The rows are grouped in 4 ways, from coarse to fine. Each group lies inside one group of the grouping before and may be the whole of it. The rows also spread widely along 16 directions, which tell nothing about the answers.
Some rows, each with its group in each grouping after it:
[ 18.3  -1.4   5.5  -9.4 -12.7   0.7   9.1  -3.4  -0.1  11.6  -9.8  -9.5
  -3.2  -6.3  -1.3 -19.8  -8.8   1.6  -8.4   3.0  11.0  -8.3 -23.1  -6.5
   4.5]
z524 z803 biz Kubon
[  4.8 -10.7  13.2 -13.8  -1.3   4.6  13.2  -7.7   0.9  -2.1 -16.4   9.5
   0.7   3.4   3.6  -0.7   8.9   8.6  13.4  -0.5 -14.4 -12.9   4.0  -0.6
  18.0]
z524 z311 Tika morip
[ 20.5  -7.9   1.1  13.7  -6.3 -21.4  35.6  20.5  -6.4  35.5   1.8 -11.3
   7.8 -22.4  37.5 -13.6   0.9 -32.0   3.3  -3.5  -5.1   5.5 -13.8   0.8
   6.8]
z492 z672 por tevun
[ -5.6  -5.1 -14.4   4.5   5.6   0.5  -6.3   8.9   9.8 -14.5  -5.5   3.2
   7.9   7.4   6.7  21.1 -22.5  -5.9 -25.6  23.9  14.5 -30.1  10.0   2.8
 -18.0]
z492 z797 Pitu buru
[ 27.0 -65.4  16.3   2.9 -12.2  28.4  20.5  -8.0   5.9 -18.4 -10.9  24.7
  -1.2  -3.2   7.9 -22.9  19.1 -16.5  -0.8  -9.9 -20.1 -17.1 -19.5  10.8
  46.0]
z524 z803 Sinu tuse
[ -4.3   9.6   7.4  -8.4  16.2   5.6  -2.4  -7.4   2.6   5.3   3.7 -13.1
   5.9   3.1  -0.8   2.9   9.9 -10.7 -12.1   7.5   6.6  -4.9  -9.1   7.1
  -5.8]
z492 z672 figud vona
[-22.9   7.2 -16.1 -15.6 -14.0  -2.4  -8.6  -2.9 -10.8  22.2   1.7  -8.5
  -0.1  -7.4   4.0  -2.1   3.2  19.4  30.5  -1.1  19.4  -6.2  27.1  -9.0
  20.3]
z524 z803 nipin zizad
[ 10.7 -30.3   4.2   3.0  -4.9  38.0 -27.1  -1.5   5.5  -6.4  15.3  -1.1
   7.2  -0.8 -10.3 -24.6   1.9 -25.1 -37.8  -1.6  11.9 -24.4  -8.9  -5.8
   7.1]
z492 z797 Pitu mugef
[  9.5  18.7  -9.6  15.9   5.1  -9.1  33.5   5.3  -9.0  23.3   5.7  11.6
 -26.7  -5.0  16.6 -22.5   8.4 -11.9   2.1  -2.3   1.3  -1.3 -25.2  -4.9
   3.6]
z524 z532 tole zope
[  1.8 -15.0  -4.7   5.1  -1.7   7.4  12.6   7.4  -0.8  -4.7   2.3   8.4
  -1.0  -6.5  17.3   6.8   6.2  -6.8  -9.2  14.8   2.7 -14.0  -5.3  -0.2
  12.8]
z492 z672 por mig
[ -5.3   6.0 -12.1   6.6   4.4  -5.9   8.1 -22.0  -2.9  13.2   2.0  11.4
  -1.1  -1.9 -12.5 -10.6   8.4  12.2   1.9  -2.6  -1.8   1.2 -25.5  -2.8
  -0.1]
z492 z934 givu liva
[ -2.6 -14.9  -3.3   0.6 -10.9  -5.4   3.6 -15.7   5.5   8.0  -6.1   5.8
  18.1  -6.5 -16.5 -15.4  -1.8 -11.1   5.6   3.9  -9.9  -6.2 -12.0   0.1
   0.9]
z524 z532 Tusek zeda
[ -1.1  11.4   1.5  -4.4  25.2  -3.2   9.4 -15.2  -6.4  32.6   3.2  -3.3
 -15.6  12.1  10.3 -21.5  13.4 -19.9   0.6   4.5  -7.6  -4.3  -8.4  -6.7
 -16.2]
z524 z532 Suso rulo
[ -4.3  -7.8  -2.9   0.0  -6.2  12.9 -21.0 -11.8   3.3  -9.2  -6.7  22.3
  13.2 -15.8  -5.3 -10.2  -6.0  -1.2  -7.3   2.6   0.7 -23.5  -2.8  -3.0
  21.6]
z492 z672 fal lalel
[  8.6 -10.5   9.6   6.0  20.2 -15.5   3.2  -5.5   1.8  -4.6 -11.2  11.5
   7.5  -3.3  25.2  14.9 -11.4  18.2  -9.1  -2.6   2.4 -11.9   3.1  18.9
  15.9]
z524 z311 Tika Gesis
[ -9.7   1.2 -16.5 -13.7   9.2  -6.7 -25.7 -37.0  -7.2   3.5 -23.0   0.6
  -3.0  -4.3   8.0  -7.8 -15.4   8.1  -6.2  23.9   5.1 -13.3  -8.5  -6.7
   5.1]
z524 z580 pelu dof
[  2.9 -12.4  21.0 -15.7  -1.2  15.0  10.2  -8.2  -4.2   8.6   1.9  -1.9
  -2.0 -15.0  12.9   0.5  21.9  17.2  13.7  20.2  -2.9  -2.7  -6.3  -6.1
  18.2]
z524 z532 Tusek Kos
[-11.9 -29.9 -20.3   0.9 -16.6  46.3   4.9  14.5 -11.7  -9.4  30.8  -6.0
   0.2 -24.0  -3.1 -21.2  18.9 -11.1  -1.5   5.1  46.4   7.5 -18.6  -7.7
 -22.4]
z524 z803 biz Vuf
[  4.5 -21.6  24.5   5.4  22.7  45.5  -5.6 -15.5  16.5  24.2  26.4   7.4
   2.5   8.8 -28.0 -42.7  -7.7  -2.7 -20.9   5.5   8.2 -38.1 -12.5  -4.3
 -23.2]
z524 z580 pelu dof
[  7.4 -25.5   1.0  -4.4  -9.4  -3.9 -15.3 -31.0   1.9   4.7 -26.3   4.4
  15.4 -10.3   2.4 -12.3  -0.9  -5.2   7.2  -7.9 -17.3  -7.1  -2.4   3.3
  27.3]
z492 z797 Pitu buru
[-11.1   5.4  -3.5 -12.3   7.2  -8.2  -9.0 -12.4   3.2 -12.7  -8.1  -4.5
  10.1  13.2 -17.3  19.9   2.9  18.9  -4.9   5.9  10.1  -7.2   7.4   8.4
  -7.5]
z524 z532 tole zope
[-24.6  10.4  -8.9 -20.3  -2.7   6.0  19.4  -4.6   0.5  -1.1  -9.9  -0.1
   0.5  10.7 -10.4  -2.2  18.9 -18.5  27.2   8.4  -8.3  -8.1   8.3   1.8
  -5.0]
z524 z803 nipin zizad
[  2.2 -19.6  22.4 -11.5   0.8  30.3  30.6   4.8   6.1 -10.9  14.9   0.8
   1.6  15.2 -21.3 -13.4  25.3  -1.1  -0.7  -8.5  -1.7 -14.0 -17.4  13.7
  10.3]
z524 z580 pelu dof
[ 14.2  -1.1   4.9  -2.1  -0.6 -42.5  18.7   5.8   4.0  10.9 -28.0  15.7
  21.8   9.1  -4.3  -5.8   2.8 -14.5  11.6 -35.2 -28.5 -12.6  15.4  -2.0
 -18.6]
z524 z580 pelu dof
[  0.5 -10.1  -3.1   3.0  -8.3  13.5   8.3   2.7   0.9  11.9  11.0   4.6
  -4.3  -4.5   0.7  -3.8  -8.3  20.7  -7.7  16.0  16.0 -21.9  -6.8  -8.8
  14.9]
z492 z672 por mig
[  4.0  32.9  -5.4  11.8   6.6 -11.3 -18.9 -14.1   5.6   6.4 -16.9   4.5
   2.8 -25.4   4.5   0.5 -16.5   1.7  -5.7   7.0  18.0  -6.5  -6.2   8.5
   1.9]
z524 z803 Sinu tuse
[ -6.1  -9.6  14.2 -20.8  11.1  42.9 -16.9 -17.3  -2.4  14.1  23.8 -19.9
  -3.7   1.3 -16.6 -16.0  28.6  -1.0 -14.3  24.8  12.7  -6.5 -12.0 -19.6
 -15.7]
z524 z580 pelu dof
[-12.5   1.5 -22.4 -18.5 -20.5 -24.8  -6.8  -1.4 -13.2 -12.7 -16.4   9.5
  15.4   1.6 -13.8 -10.7 -12.6  22.5  10.6 -33.2  19.6  -4.5   5.3   1.6
   7.6]
z524 z532 tole zope
[-15.0   4.0  -4.8 -10.0   5.1  -4.7  -0.3 -20.2   0.4  -6.8  -4.3  -3.8
  11.3   3.3  -8.4   7.2   1.9   3.2 -10.6  18.7   0.0  -3.2 -21.4  10.1
  16.7]
z492 z672 por tevun
[  4.0  12.9  -0.3  13.7 -12.4  11.8   6.1  12.0  11.8  -4.2   0.5   4.0
   4.1 -12.6 -17.4  -1.2  -2.7  -9.4   1.4   1.3  14.7 -15.3   1.6   9.8
  -2.0]
z524 z532 Tusek Kos
[-24.1   3.7 -20.4 -16.9  -2.6  -1.5   0.3 -25.3 -18.1  26.4   9.6  -8.0
  -3.9  -6.3  -1.9 -30.5  15.9  -0.1  17.5   1.4  11.2  13.7 -21.9  -9.7
  13.4]
z524 z803 nipin zizad
[ 14.1  -2.0  16.6  10.8   3.6  12.2  23.6  15.7  10.2 -32.7 -15.5  20.9
  -4.1  -3.3  16.2  30.9  24.7  -7.3   3.8  -6.8 -16.7 -17.9  11.2  28.0
  31.0]
z492 z934 givu liva
[  7.5  -2.0   5.5 -26.2   1.3  15.2  -2.6  25.7  -4.4   2.5   9.0 -27.6
   2.1   5.2   8.1   3.0  16.8 -29.1 -28.0  22.0  17.8  -7.8   4.0 -28.1
 -49.4]
z524 z803 biz Kubon
[-27.7   4.9  -4.8 -24.6  16.4 -15.1   3.2  -9.9  -9.6  -1.3   1.4   2.5
  14.3   4.2  18.0   1.8   5.8  -9.9  -6.2  16.2  -7.1  -4.5 -16.0   0.3
   9.9]
z492 z672 figud vona
[  5.4 -42.9  10.9  10.5  11.4  12.9  38.7 -10.9   9.9   4.6   7.7  15.1
  -0.2  15.1 -13.3   1.9  28.3   7.1  11.5   6.4 -18.4  -7.2  -7.5   5.6
 -13.6]
z524 z532 tole zope
[ -6.9   2.6 -29.4   1.5  -4.0   4.0 -16.2  -0.8 -20.7 -18.3  -4.8  17.9
 -10.9 -15.1   7.5  -1.1  33.0  -9.3   5.7 -18.4  17.3  10.9   6.0  -9.2
  -8.6]
z524 z532 Suso rulo
[ -3.2   6.0  -6.6  -3.6   4.0   0.8 -15.6  21.4   2.4 -26.0  11.1   9.2
  23.1  -1.8 -15.4  -1.8   0.7 -16.5 -36.5 -14.2  28.2 -10.6  -7.7   0.3
 -30.1]
z524 z803 Sinu tuse
[ -9.9   7.3  -1.2 -11.3  11.1  -0.1   3.3  -9.0   6.9  11.5  11.5  -8.7
  -0.3  25.3 -15.8   5.8 -13.2  19.3 -28.2  30.4   9.3 -23.6 -16.8 -11.6
 -13.6]
z492 z797 Pitu buru

New rows, each followed by its group in each grouping:
[  8.9  -2.4   2.7 -14.7  -1.1   2.8   9.3  -8.0   3.8 -12.3 -12.6  -3.0
 -11.6  23.1  -4.1  -4.6  -5.8  -8.0 -24.0  18.7  -6.1 -23.3 -20.2   4.2
  24.0]
z524 z532 tole zope
[ 27.1   7.8   8.1  12.4 -10.8  -5.4  21.1   5.2  12.7   4.7  -1.9 -15.7
   2.8   8.5 -40.4  10.4  44.7 -24.7  -4.8  -9.9 -11.7  14.9 -11.7  -1.9
 -26.8]
z524 z532 Tusek Kos
[ 14.7   0.0  11.0  -3.3  -5.0  11.3  17.4   3.2   2.7   2.1 -12.6  27.1
 -13.3  -1.4  -4.0 -12.5   3.3  16.8   9.7  -1.8  -6.1 -27.6   4.2 -16.6
  -7.7]
z524 z532 tole zope
[ -1.6  -9.0  -4.6   6.7  -8.4   0.3  10.8   5.5   5.2  -7.1   5.2   8.4
  14.8 -12.3  -8.4  -1.4   0.9  -1.2  -9.2   4.8  10.2  -5.5 -19.0   1.5
  -4.2]
z524 z803 biz Vuf
[  2.0  -4.9  -1.4   1.3 -22.2  13.8  35.0  18.3   8.8   3.1   2.7  17.7
  -7.6   2.1  -1.5  -8.4 -12.2   4.0   0.7  18.6  -4.6 -36.1 -11.5 -12.0
  17.4]
z492 z797 Pitu buru
[ -8.1  21.8  -3.8   3.6   6.6   1.6   7.0 -11.3  -2.3   6.0  11.7 -12.7
  -9.0  -6.2 -10.8  13.3  18.3  19.4   1.8  17.5  21.3  12.1 -18.6   8.9
   2.4]
z524 z532 Tusek Kos
[ -6.8 -11.9  -3.2 -12.3  10.5 -14.6  -6.7 -16.4  -2.0   6.8  -9.6   7.6
   7.2  12.3   5.4  -0.5  -8.9  11.1  -4.6   3.9  -6.7 -16.2   6.0  -5.3
   9.2]
z524 z311 Tika Gesis
[ -1.9  -5.8 -25.8  11.6 -28.7  -1.1   7.4  11.5  -3.7  28.2  22.2   0.7
   1.1 -14.9 -13.4 -15.7  -2.9  -3.2  -6.0  22.3  15.6  -7.1 -14.3 -34.8
 -15.0]
z524 z532 Tusek zeda
[ 16.1  -7.3   7.9   5.2  -2.8   8.1  29.5   0.8   1.0  12.2  -9.1  -9.4
  -3.6 -12.7  20.4  -8.8   5.4 -15.6  14.7  -6.2  -3.3  -1.4 -10.3  20.6
  16.9]
z492 z934 givu liva
[  1.8   1.1  -5.5   1.2  -3.1 -14.7   8.0  14.6  -8.1  26.9  18.9  -6.2
  11.2   6.7  -5.3 -19.1  14.0 -15.6  -5.1 -33.7   6.0   1.2  -2.3  -4.9
   4.9]
z492 z672 fal lalel
[ -1.6  25.0  21.9 -17.7   8.3  -4.3   5.6  11.0   1.2   3.4  -4.4  23.7
   0.9   5.1  -0.6  -8.4  -0.8  18.9  -0.3 -11.6  -6.9 -34.4  10.9 -11.5
   5.0]
z524 z580 pelu dof
[ 19.1 -22.2  17.9  -3.1  10.3  -4.7 -13.3  -6.9   0.7  23.8   2.1   9.1
  16.0 -13.0  14.1 -31.5 -18.4  -7.9 -26.7   4.4  -2.7 -21.7 -14.1 -16.9
 -14.4]
z524 z532 Tusek zeda
[ -3.0   7.5  13.1  -0.1  15.3   6.8  14.6   3.7   5.5 -14.7   1.7  21.0
   1.1  -4.9  16.1  -9.2   9.1 -29.1 -14.0   7.3 -10.8 -16.1 -23.1  16.5
  27.4]
z524 z803 Sinu tuse
[ -5.1  -6.8  -7.6 -22.7  -8.3  -5.3  19.2   3.8 -10.6  24.8   3.7  -7.6
  -2.1  13.7   1.2  -5.4  14.7   8.9  12.0   2.1  -5.0  -6.1   4.1 -27.2
 -14.2]
z492 z934 givu liva
[ 13.2 -24.4  12.8  -7.4  -5.0  19.8  28.1  14.7  10.1  -3.6  -4.1   2.4
 -16.0  24.1   3.0  12.3  19.4  -2.1   6.0   7.9  -9.6 -27.9  20.7  -0.4
  19.1]
z524 z803 Sinu tuse
[  1.7 -28.3  -5.4   9.7   6.2  22.7 -21.4 -18.3   3.4   5.1  16.8  11.5
   6.1   8.7 -22.3 -35.8   7.0 -28.6 -29.4  -8.6  -1.9 -14.8 -18.3  -8.4
   8.0]
z524 z311 Tika morip
[ -4.7  27.5 -15.4   4.4  10.1 -16.1 -22.1 -26.0 -10.8  25.5  -2.0 -13.6
  -6.1 -20.6  17.0  -5.2  -1.2  -6.0  -8.6  20.7  12.4  10.4 -18.5  -1.1
  13.4]
z524 z532 Suso rulo
[  9.4   5.5  26.1 -17.6  11.1 -26.1   2.6  -2.4  13.1   0.8 -14.7 -21.5
  31.6  16.2 -16.6  21.8  -4.7  13.1  -8.7  -7.9  -2.0  -6.7  11.5  19.6
 -16.2]
z524 z532 tole zope
[ -1.2  13.0   4.8  -0.9 -16.8   8.9  13.2  -1.1   6.3  -0.7 -13.1  22.8
  -2.0 -16.1  -7.8   1.2   5.4  11.8  22.5  13.6  -9.8 -21.1   4.5  -6.9
  13.3]
z524 z532 Suso rulo
[ 10.0 -22.4   8.3  -1.9  -1.8  18.5 -17.6  -0.2   2.2  15.8   6.7  -6.6
  -0.3  -1.4  12.0 -14.5   5.6 -27.4 -16.4  13.9  -5.7 -22.8  11.2 -12.6
  20.4]
z524 z532 tole zope
[  2.4   5.9 -26.2  -8.4   7.3 -18.1 -17.4 -33.7 -21.7  43.3  -6.1 -30.1
 -11.5   0.4  14.7 -30.0  12.7 -31.9  -6.7  -0.4   2.8  21.9 -23.8 -15.9
   4.3]
z492 z672 fal lalel
[ 15.0 -15.7  20.5 -13.2   2.9  44.0 -20.8   0.4  10.1 -20.4  -7.5 -20.7
   8.8  -1.9  -3.9  -1.2   9.6 -25.4 -19.3  -0.4  15.2 -16.2   8.6  13.7
 -12.3]
z492 z797 Pitu buru
[  0.4 -31.2  15.5  -5.8 -16.8   8.1  15.1  -3.1   6.2  11.9   4.7   6.5
  15.3  -5.6   0.0 -23.4  -6.1   3.2   7.8  -3.8  -8.9 -19.9 -11.0   6.2
  49.7]
z524 z803 biz Vuf
[-22.2  21.5 -12.8   7.6   8.5 -15.3  -9.5 -19.5   1.7  -7.3  -1.7  32.8
   5.4  -2.4 -16.2   2.1  27.2 -12.0  -4.3   3.2 -21.9  -1.2 -15.4  -9.0
  12.3]
z524 z803 biz Vuf
[  5.9 -19.3  20.6 -19.6 -27.8 -13.7  14.6  14.4   5.6  12.0  -4.5  -7.9
  34.6  -0.4 -16.5 -15.6  -8.2  13.4  17.0 -36.2   1.3 -12.4  11.4   7.1
  22.9]
z524 z803 biz Kubon
[-21.7  16.6   0.4 -12.7  -3.8  -0.2  21.4  -9.3  -1.9  -0.3  -7.7  14.8
   1.4 -13.3   4.7  -0.9   3.6  11.0  25.7  22.2  -7.8  -8.7  -9.8   2.0
  16.0]
z524 z532 tole zope
[ 11.9 -19.0  18.4  -4.4  -5.0  -1.9  31.7  14.8   3.9 -26.9  -3.4  -6.6
  20.4  -5.7   4.7  10.0   6.3   2.3  -1.7 -14.5   9.4   2.9 -16.2  39.1
  18.4]
z524 z532 tole zope
[  9.3  18.8   6.0   4.4 -24.5  12.7  19.8  14.5   7.9   7.0   0.4  -7.7
  -0.5 -13.2 -11.6  -7.3  -1.5  -0.8   5.7  -1.3  10.1 -11.9  -9.4   3.8
  14.3]
z492 z797 Pitu mugef
[  4.6   5.6  -4.8   5.0   0.6   3.5  21.0  -1.8   5.6 -19.2  -7.1   8.9
   7.2   1.4 -28.1   5.3  36.6 -23.0  -2.2  -9.4  -6.7   9.2 -23.0   3.8
 -32.8]
z492 z672 figud vona
[ 13.2 -29.9 -16.9   5.8  12.7 -21.9  22.0 -23.1  -1.5  -7.1 -31.9   9.7
 -17.4  15.6  31.0   2.5 -21.5   4.2  -5.7   8.4  -1.1 -12.5 -17.5  25.2
  29.9]
z524 z803 Sinu tuse
[ -3.2  -3.5   1.6  -5.8  -9.3  18.1  -0.7 -33.7   4.6  11.5  -8.4  -9.4
   6.8 -13.8 -14.8 -20.9  16.6 -23.1   8.0  17.1 -15.5   4.8 -29.8  -1.9
  11.3]
z492 z797 Pitu buru
[  2.1  -5.0  33.5 -13.6  12.1   1.3   9.7 -18.8   8.9  17.7  11.8  -7.5
  34.0 -11.3 -18.7 -17.7  14.9  -8.6 -10.3  14.5 -15.9   4.8 -39.2   1.9
 -17.6]
z524 z532 Suso rulo
[-15.0  17.5 -11.9  14.5   3.9  28.4   3.6   4.2   8.0  -5.5  15.5  -9.9
  -1.7  -1.4 -21.7   4.4  14.1 -14.3   1.8  -2.3  27.8  -1.5   0.3  17.9
 -22.0]
z492 z797 Pitu buru
[-14.8  -2.1  -9.7 -11.7 -29.3  13.4 -11.9 -14.8   0.0  16.7  -6.1 -10.9
  17.7 -25.4 -16.3 -28.6   2.7 -23.4  23.9   3.4   3.5   0.6  -2.8  -9.2
  10.6]
z524 z803 biz Kubon
[ -7.7 -18.6 -23.1  -0.7  -8.1   7.3  -2.8  -8.5  -8.3   6.3   0.5  15.2
 -10.6   4.9   0.4 -32.2  -3.6 -13.4  -3.3  -6.9   7.9 -16.3  -9.1 -12.3
  12.2]
z524 z803 biz Kubon
[ -3.2   9.7  15.0   2.3  -7.1   5.8  21.4  13.7   5.2  19.4   8.9  -0.7
  17.6 -33.9  15.7 -14.8  -7.0 -17.6  10.7  18.0  -0.8 -13.7 -12.2   4.3
  10.3]
z524 z580 pelu dof
[-16.4  15.7  -1.2 -21.7 -12.6   6.2 -38.4   1.6   3.6  -8.7   1.6  -9.6
  31.1 -14.0 -19.6  -5.2   2.3 -20.6 -12.8   1.5  14.9  -9.3   8.0  -7.1
   1.4]
z524 z803 Sinu tuse
[ -9.8  15.7  -8.1  -0.8 -16.6  11.0  -2.8   4.1 -10.5   8.9  11.1  13.6
   5.1 -42.0  12.1 -41.1  -8.5 -21.6  -0.8  10.0  14.9  -6.0 -33.1 -10.7
  18.5]
z524 z532 Tusek Kos
[-28.0  11.4 -23.3  13.4  -5.8   7.4  -2.8  11.3  -2.5   6.2  23.6  16.4
   5.7 -19.4   3.9 -10.8  15.2 -47.3  -3.1  23.5  -2.9  -7.7  -5.3 -14.1
   1.0]
z524 z532 Tusek zeda
[  0.4   6.8   0.2  -1.3   8.9 -11.1   9.8  16.8 -10.6  16.0  11.2   7.4
   3.4  -7.2  21.7  -4.0  -2.6  18.7  -0.4 -21.2  17.1  -9.3   4.9  -1.8
  -5.3]
z492 z934 givu liva
[-17.2 -22.1 -30.3 -14.8  -5.9  23.8 -22.4 -25.3 -16.3   1.2  10.5   3.5
  -9.5  12.0 -11.7 -36.4  16.8 -20.4 -13.4  -4.3   5.0  -5.6 -20.3 -18.5
  14.4]
z492 z934 givu liva
[ -0.8 -37.9   5.2  12.7   4.6  -9.4  -6.6  -2.2   6.7   8.1  15.9   8.6
  34.0 -18.3  11.7  -5.8 -10.3 -16.2 -23.7  17.6  -4.7 -12.4 -15.1   4.9
  13.9]
z524 z532 Tusek Kos
[ -6.5  -2.4  -1.0  -6.9   2.1 -18.2   3.5  -0.5  -4.9  32.2  10.8   1.0
  17.0  -8.7   8.5 -19.3 -23.0  13.0  -3.5   6.5  11.1 -13.9  -8.3 -10.3
  -7.5]
z524 z532 Suso rulo
[ -8.4  32.0  15.0 -22.2   3.1   6.7  11.3   4.7   3.7  15.7   2.4 -17.7
   5.5  -3.1  -5.4   6.4   3.5   2.7   4.1  29.8   3.8  -8.4  -0.8 -13.2
 -19.6]
z524 z311 Tika morip
[ -6.5   8.7   1.1 -23.4  -5.3  42.3 -21.3   5.6  -4.0  -1.3  12.7  -7.7
  -6.0   8.0 -18.1 -39.5   6.6 -32.4 -17.0  -9.6  17.6 -21.5   0.6 -15.3
  -3.0]
z524 z311 Tika Gesis
[ 16.9 -20.1   1.9   4.9  -0.9  -2.0  15.0   3.8   1.9  -9.0  -8.5   6.7
   3.0  -1.4   2.3  -1.6  10.3  -8.8  -9.3  -9.0   2.4  -3.9 -11.6   4.8
  -7.4]
z524 z803 biz Kubon
[  1.3 -16.8  10.1  -4.7   6.1   4.9   6.6 -15.1   3.2  18.9   3.4 -13.5
  13.2   2.5  -0.6 -15.8  19.7 -27.9  -0.5  -3.0 -15.4   3.1 -13.5   4.7
   3.1]
z492 z797 Pitu buru
[ 10.6  -1.8 -14.1  16.0 -11.3  -2.6  24.4  10.0  -4.4   2.6  -0.4  -6.0
   6.4 -28.8  22.7 -15.1   2.5 -49.1 -11.1   9.1   4.4   9.4 -38.5  10.9
   6.4]
z492 z672 por mig
[  3.7  -4.0   3.0 -15.6  -7.3  45.7   9.8  18.0  -3.8  -9.8   8.4  -8.8
 -31.3  11.8  11.0   5.8  22.5  -3.8  -9.0  23.1  13.6 -24.3   8.4 -15.7
   7.1]
z492 z797 Pitu mugef
[ 24.7 -28.0 -21.6  26.7  -1.3 -25.0  21.8   7.8  -3.0  27.9   6.9  -8.5
   0.1  -3.6  16.2   1.5  -0.3 -18.1 -20.0  14.6   6.6   5.1 -17.6 -10.7
 -28.7]
z524 z532 Suso rulo
[-15.1  25.2   0.3 -15.2 -13.9 -16.8 -15.6  -6.9   9.4 -22.9 -24.2 -14.5
  39.1 -19.5 -17.2  25.1   2.1  -8.5   8.4   4.9   5.3   5.1   5.6  25.3
  12.3]
z524 z803 nipin zizad
[  3.2  10.0 -12.0  18.9   6.5 -10.1  -6.9  -6.8  -0.4  10.1   1.4  12.9
  -4.5  -4.0   3.6   3.9   4.4   3.0 -10.4  -7.5   0.7  -8.9  -2.5   1.3
  15.4]
z492 z934 givu liva
[ -1.2   8.8  13.2 -16.4  -6.5   0.6  31.7  10.4   3.9 -46.9 -13.4  -5.4
  15.7  -0.1  -5.0   7.6  21.5 -29.8  -6.5 -10.2  -2.1  10.1 -35.6  41.8
  24.4]
z524 z803 biz Kubon
[ -5.7 -10.4   7.3  -4.7  -2.4  -5.9  34.1   8.6   5.3   9.4   3.1  -6.4
  18.3  -2.3   9.3  -3.0 -21.5  10.9   6.9   5.3   8.6 -13.8 -11.5  18.3
   1.4]
z492 z797 Pitu mugef
